The rows are grouped in 4 different ways at once. Each group adds its own fixed numbers to the row, and there is some noise. The rows also spread widely along 12 directions, which tell nothing about the answers.
In the rows, zero is written as 128.
Some rows, each with its group in each grouping after it:
[132 137 103 145  91 107 129 126 104 146 129 113  84 125 118 144 185 119
 107 136 142 118 158 105 148 118 125 143 136 140 117 120 126 129 159 112
 123 147]
rupeb zuva Vopi nopom
[127 127 108 137 131  96 134 153  75 125 120 103 103 136 169 142 134 129
 135 154 131 147 124 118 133 119 131 150 135 119 131 159 136 139 126 151
 153 131]
bip raza Vopi Vekad
[ 94 113 183 155 161 114 139 127  92 118 126 127  68 111 112 153 105 122
  79 176 155 163 150  83 112 141 130 147 162 122 148 157 145 137 114 108
  80 159]
bip raza Zolin nopom
[133 100 144  81 148 152 114 135 169 146  81 155 120 140 121 173 196  66
 136 123 142 117 138  43 135 174 114 114  99  83 101 110 143  78 104 171
 108 111]
lav tika Fenu Ritar
[132 132 166 139 125 107  92 162 109 126 147 104  92 145  92 162 102 113
 123 149 140 138 122 122 112 145 134 123 127 141 148 157 131 129 119 107
 161 122]
rupeb tika Feva Ritar
[ 93 120 123 149 192 157 130  71 143 152  81 115 127 136 164 116 152  87
 148 152 168 123 121  55 103 174 110 115  79  74 135 103 102  91  93 170
  90 127]
lav zuva Feva Vekad
[151 123 135 170 118 124 101 111 143 164 145  97  99 112 100 122 102 124
 143  95 137 121  89 138 158 130 138 148 190 144 145  86  64 151 120  92
 116 156]
rupeb raza Fenu nopom
[187 122 154 130 122  86  73 153 104 162 135  86  97 125 104 155  58 151
 143  66 103 149  99 191 161 139 116 143 203 164 147 124 122 131 108 152
  88 143]
lav tika Zolin Ritar
[124 114 139 117 124 108 108 159 142 126 116 143  92 127 142 150 147 118
 111 101 149 144 154  91 114 122 145 159 131 116 102 115 127  99 106 125
 179 111]
bip raza Vopi Ritar
[ 83 117 168 131 171 205  91 137 171 112  91 133 123 133  91 175 160  45
 165 165 133 101  94  61 143 141 157 109 101  55 126 137 170 134 122 102
 146 112]
lav raza Vopi nopom
[146 136 126 133 140  60 151 126 102 165 139 131  99 163 143 143 158 121
 122 156 178 151 146  94 131 174 106 134 128 160 152 146  91 110 112 162
 142 150]
bip raza Vopi Vekad
[129 139 153  85 130 104  71 182 129 130 124 121 108 155  99 166 101 115
 131  82 120 133 141 134 119 134 123 136 101 129 114 162 172  86 102 141
 173  88]
bip tika Fenu Ritar
[ 94 131 171 147 156 125  96 115 140 151 115 138  92 115  81 155 132 109
 109 112 157 136 166 124 141 127 138 149 150 139 145 126 162 125 118 104
 103 150]
lav raza Vopi nopom
[128 105  92 136 112 157 127 128 137 156 107 100 116 123 174  91 131 112
 178 122 138 137  79  60 128 142 124 126 101  68  94 130  86 103 107 142
 146 129]
rupeb zuva Vopi nopom
[134 135  96 119 120 112 122 141  92 130 102  99  89 132 157 132 132 141
 129 108 111 139 141 117 140 118 122 152 121 114  96 139 156  98 130 165
 124 116]
bip raza Vopi nopom
[197 131 116 108  92  71 100 166 127 141 167 129  90 160 124 147 154 111
 108 125 142 111  93 127 149 139 112 131 144 143 126  98  40 134 123 120
 150 115]
rupeb raza Fenu nopom
[166 132 110 124 136 112  98 126 142 149 115 116 126 134 139 149 135 105
 152  74 118 117 105 129 164 141 112 139 154 115 119  87 100 118 111 171
 112 124]
bip tika Vopi Vekad
[102 106 122 124 121  96 145 138 106 195 142 135 127 125 130 125 168 103
 140 170 178 144 135  96 145 141 111 131 113 130 152 213 142 140 121 113
 146 168]
lav raza Feva Vekad
[171 105 149 108  73 100  91 191 127 117 162  92  66 115 121 138 100 137
  95  92 108 146 118 114 148 108 142 155 183 138  98 138 106 134 121  91
 147 111]
lav raza Fenu Vekad
[120 117 158 140 162 130  99 154 125 121  91 137 107 123 152 171 127 116
 137 142 140 149 114 121 104 129 150 143 138 101 137 123 153 131  97 151
 150 121]
lav zuva Feva Ritar
[122 119 114 126 147 103 124 127 115 179 113 165 138 132 130 154 182  87
 149 146 164 127 117 124 151 143 105 128 125 109 154 142 129 147 118 158
 108 165]
rupeb tika Vopi nopom
[ 95 127 115 166 147 163  98 109 129 137 105 107 117 115 120 129 134  95
 156 125 133 109 103 121 145 111 146 140 133  90 135 108 129 151 133 109
 125 139]
rupeb raza Vopi nopom
[107 145 147 171 143 137 125  86  84 106 127  54  63 139  92 144 113 115
  91 174 123 124 164  67 111 165 119 115 115 135 133 125 130 105 145 125
  63 125]
rupeb tika Feva Vekad
[140 121 115 118 108 102 107 135 109 140 147 104 100 131 108 138 140 102
  96 111 131 107 142 112 145 134 103 135 130 125 118 123  96 113 139 104
 101 123]
bip tika Zolin Ritar
[164 125  71 165  67 137 122 161  85  83 141  47  55 123 180 115 136 148
 116 153 108 114  93  99 139  94 159 144 151 108  84  96  60 144 167  88
 160 101]
lav tika Vopi nopom
[101 139  97 135 149 107 108 107 105 129  86 129  91 123 166 123 151 140
  97  99 147 130 174 127  99 105 119 165 110 113 108  82 135 100 113 164
 100 116]
rupeb tika Fenu nopom
[133 135 110 138 116  97  90 145 110 150 142 112 114 152 130 132 133 112
 133 123 156 114 111 142 119 126 122 133 110 130 146 122  91 133 126 109
 175 121]
rupeb zuva Zolin Ritar
[125 114 131 129 123 118  54 150 140 118 142 114  96 107 129 113  99 115
  90  58 129 116 132 154 128  85 135 163 147 106 113  81  83 126 109  78
 131  98]
lav raza Vopi Ritar
[120 117 173 139 161 151  66 149 126 111 157  78 122 126 100 123  23  84
 146 110 107 134  55 124 133 144 119 116 142  77 148 152  92 144  88  99
 104 112]
bip tika Vopi Vekad

New rows. What belongs after each?
[126 102 116 118 109  89 133 133 109 198 145 140 115 111 122 113 147 112
 126 133 159 142 128 110 149 134  95 139 130 122 136 182 117 130 113 122
  99 171]
rupeb raza Feva nopom
[137 116 129 134  98 150  92 141 150 153 154  85 112 109  92 116  91 103
 150  82 115 110  79 113 168 126 127 136 159 108 114 136  89 134 123  74
 124 132]
bip tika Fenu nopom
[106 116 136 140 139 104 136 131 104 173 123 136 120 137 130 139 155 103
 141 161 177 152 139  91 115 158 115 126 109 126 155 166 126 123 113 136
 144 160]
rupeb zuva Vopi Ritar
[151 117 136 128 155  72 110 114 132 169 149 127 103 148 150 100 108 116
 112 111 178 150 119 107 120 171  91 129 127 133 150 108  29 101  75 145
 104 135]
lav raza Vopi Vekad
[135 148 177 147 159 122  71 136 127 102 134 105  94 155  94 172  98  93
 118 131 127 125 108 121 119 150 133 120 135 120 152 101 114 135 111 129
 127 108]
rupeb zuva Vopi Vekad
[116 142 154 162 176 108  89 131  99 117 133 111 110 148 135 148 104 106
 119 157 155 132 105 144 113 136 128 130 132 119 175 119  94 155 107 125
 124 125]
lav zuva Vopi Vekad
[ 66 132 118 161 175 128 118 123  55 115 111 101 112 117 148 126  99 116
 118 174 138 130 119 143 113 107 121 143 117  88 158 164 150 159 128 119
  91 141]
bip tika Zolin nopom
[118 105 111 123 132 123 117 159 113 150 100 126 133 114 160 139 137 116
 162 112 129 138 106 133 139 108 135 159 144  98 123 149 151 137 112 143
 159 134]
bip raza Fenu Ritar
[113 109 144  64 133 110  78 168 139 165 120 147 136 123 103 143 114  94
 130  59 123 136 144 129 139 130  93 141 105 100 111 177 175  91  89 145
 116 116]
bip tika Fenu Ritar
[170 117  81 114  83  94 118 138 111 145 121  89  84 133 170 112 142 144
 122  88 116 131 132 101 140 121 118 152 136 125  82 104 102  99 129 160
 132 115]
rupeb raza Zolin Vekad
[129 143 118 132 129 143  74 125 132 126 124  78 102 156 105 134 123 100
 137 101 127  97 131 114 133 142 125 117  93 118 116 102 104  91 134 115
 139  90]
lav tika Vopi Ritar
[109 124 159  88 151  99  62 160 117 123 148 153 109 122 105 139  94  90
  69  92 128 122 131 150 124 110  89 141 115  84 133 145 127 125  97 105
  75 109]
bip zuva Zolin nopom
[109 122 141 147 140 135 103 124 135 130 113 115  98 114 127 144 136 112
 118 113 144 133 146 104 133 120 144 148 148 117 124 108 135 132 120 118
 121 132]
lav tika Vopi Vekad
[138 115 118 114 148 143 101 128 127 116 112 115 110 121 142 132 124  93
 120 105 105 111  95 107 142 127 109 138 132  69 107  95  96 116 110 145
  75 106]
bip raza Fenu nopom
[109 138 129 126 131 117 108 131 138 121 150 136  99 143 112 137 164  83
  79 140 167  97 139  87 116 131 116 135  97 107 127 107  75 119 127  76
 137 109]
bip zuva Fenu nopom
[117 139  98 180  98 151 121  95 142 132 115  76  72 119 136 106 145 140
 121 105 149 113 142  78 116 115 159 154 132 132  96  64  84 108 143  89
 155 124]
rupeb zuva Fenu nopom
[ 89 144  94 166 177 107 114 108  70 127 114  91  99 144 189  87  97 145
 122 161 164 135 118 141  82 120 118 140  77 104 151 134  91 115 105 140
 127 113]
lav raza Feva nopom
[127 131 141 133 131  95 113 158 108 146 132 146 109 124 108 173 147 109
 126 136 141 135 122 153 162 113 133 154 168 135 151 153 151 163 130 117
 137 153]
bip raza Vopi nopom
[149 139 156 158 164 114  59 134 113  80 133  84  77 140 135 145  67 124
  95 111 112 117  95 163 118 115 140 145 167 117 144  62  78 147 108 119
 106  92]
lav raza Zolin Vekad
[111 120 112 155  98 143 118 142 100 137 129  68 102 109 130 118 108 126
 143 115 119 131 123 108 138 113 141 146 137 114 113 154 131 127 141  92
 153 132]
bip zuva Vopi Ritar
[109 112 141 146 138 126 122 145  83 119 119  98  89 122 148 137 124 118
 113 166 143 152 135  93 109 135 128 133 124 104 134 153 126 125 123 122
 118 131]
lav zuva Vopi Ritar
[127 140 138 165 129 141 134 102 145 124 104  97  77 146 103 169 173 109
 125 146 151 108 154  61 129 157 159 137 139 148 119  80 119 100 149 112
 164 124]
bip raza Zolin Ritar
[134  96 107 144 102 146 150 114 126 132  98 126  79  87 152 137 189 113
 108 130 129 134 149  51 147 122 133 151 166  91  82  87 119 124 138 136
  74 154]
rupeb tika Vopi nopom
[145 159 156 170 153  92 135 113 108 156 100  87  70 175 116 170 124 159
 158 150 168 163 158 105 113 188 151 131 135 201 156 127 141  83 119 173
 178 141]
lav raza Vopi Ritar
[168 103 139  98 127  85 113 146 108 166 138 128 107 107 142 120  78 128
 113  87 113 163  99 129 145 149  73 140 159 102 119 151  99 105  80 170
  45 144]
bip zuva Feva nopom
[131 141 129 158 132 117 106 122 102 108 131  82  82 133 118 148 116 122
  98 132 127 116 141 117 117 133 129 138 136 132 129 103 103 114 135 110
 116 111]
bip tika Feva Ritar
[ 95 131 141 140 167 157  67 138 117 125 101  88 124 136 116 139  88 102
 166 112 116 121 105 145 128 122 140 131 106  96 140 144 164 123 116 128
 143 106]
lav raza Vopi Ritar
[117 123 115 122 141  87 136 140  96 165 107 136 117 132 153 146 147 128
 135 133 158 150 151 115 118 141 110 146 112 127 133 163 150 105 107 166
 142 142]
bip tika Feva Ritar
[168 137 119 118  80 109  89 159 134 125 160  57  77 148 114 117  82 139
 127  70 104 122 111 109 143 131 130 142 136 145  92 127  88  95 123 105
 174  88]
bip raza Fenu Vekad
[120 131 124 145 145 144  98 115 127 146  96  91 112 132 132 136 123 116
 152 112 132 120 122 118 125 141 128 131 111 110 126 116 136 101 118 143
 127 117]
lav zuva Feva Ritar
[102 123 129 151 180 119 110 117 108 143  93 125 120 134 156 140 134 113
 140 148 158 133 124 130 107 135 129 139 114 108 156 122 131 124 103 152
 130 129]
lav raza Feva Ritar
[128 114 132 126 116 133  82 142 125 124 157 120 123 102  88 150 142  64
  90 117 112  85 110 136 160 106 107 134 149  84 133 116  96 157 141  67
  84 121]
bip zuva Feva Ritar
[118 142 178 141 151 129  88 133 133 131 116 111  99 135  89 177 119 104
 129 122 135 137 138 119 137 143 140 130 147 137 146 133 168 130 119 128
 124 132]
lav zuva Vopi Vekad
[118 120 170 158 172 109 124 104 124 138 115 150  94 131 106 172 159  95
 101 157 175 142 158  87 111 168 126 132 152 133 158  87 104 126 111 140
  91 156]
rupeb tika Vopi Ritar
[121 120 176 118 159 123 123 142 111 110 142 133 105 140  85 186 151  59
  93 195 133 120 123  74 138 163 109 110 126  98 151 162 137 142 126 120
  86 128]
bip raza Feva Vekad
[145 112 177 122 126  72  91 182 103 143 158 130  98 114 117 147  63 135
 106  95 136 177 118 156 124 129 118 156 179 138 148 163 116 138  87 118
 128 142]
bip zuva Vopi Ritar
[108 149 156 189 171 136 111 120  96 102  79  71  80 128 137 167  72 163
 147 121 123 158 135 136  98 131 174 162 170 149 141 103 168 121 113 157
 150 125]
bip tika Fenu Ritar
[125 155 153 173 157 141  73 140 107  93 118  75  99 145 101 180 103 108
 145 144 108 110  98 163 146 113 165 134 161 132 159 111 151 171 144 112
 149 112]
lav raza Vopi Vekad
[123 132 118 123 126 114  95 143  98 145 127 101 102 137 119 134 124 117
 128 128 128 116 119 145 149 116 117 135 119 121 134 157 142 131 133 118
 118 127]
lav raza Zolin nopom
[ 85 116 138 174 195 114 130 117  54 108 125  98  98 137 173 118 104 116
 102 223 170 147 112 108  73 142 120 128 102  95 177 147  83 142 104 122
 106 130]
lav raza Feva Ritar
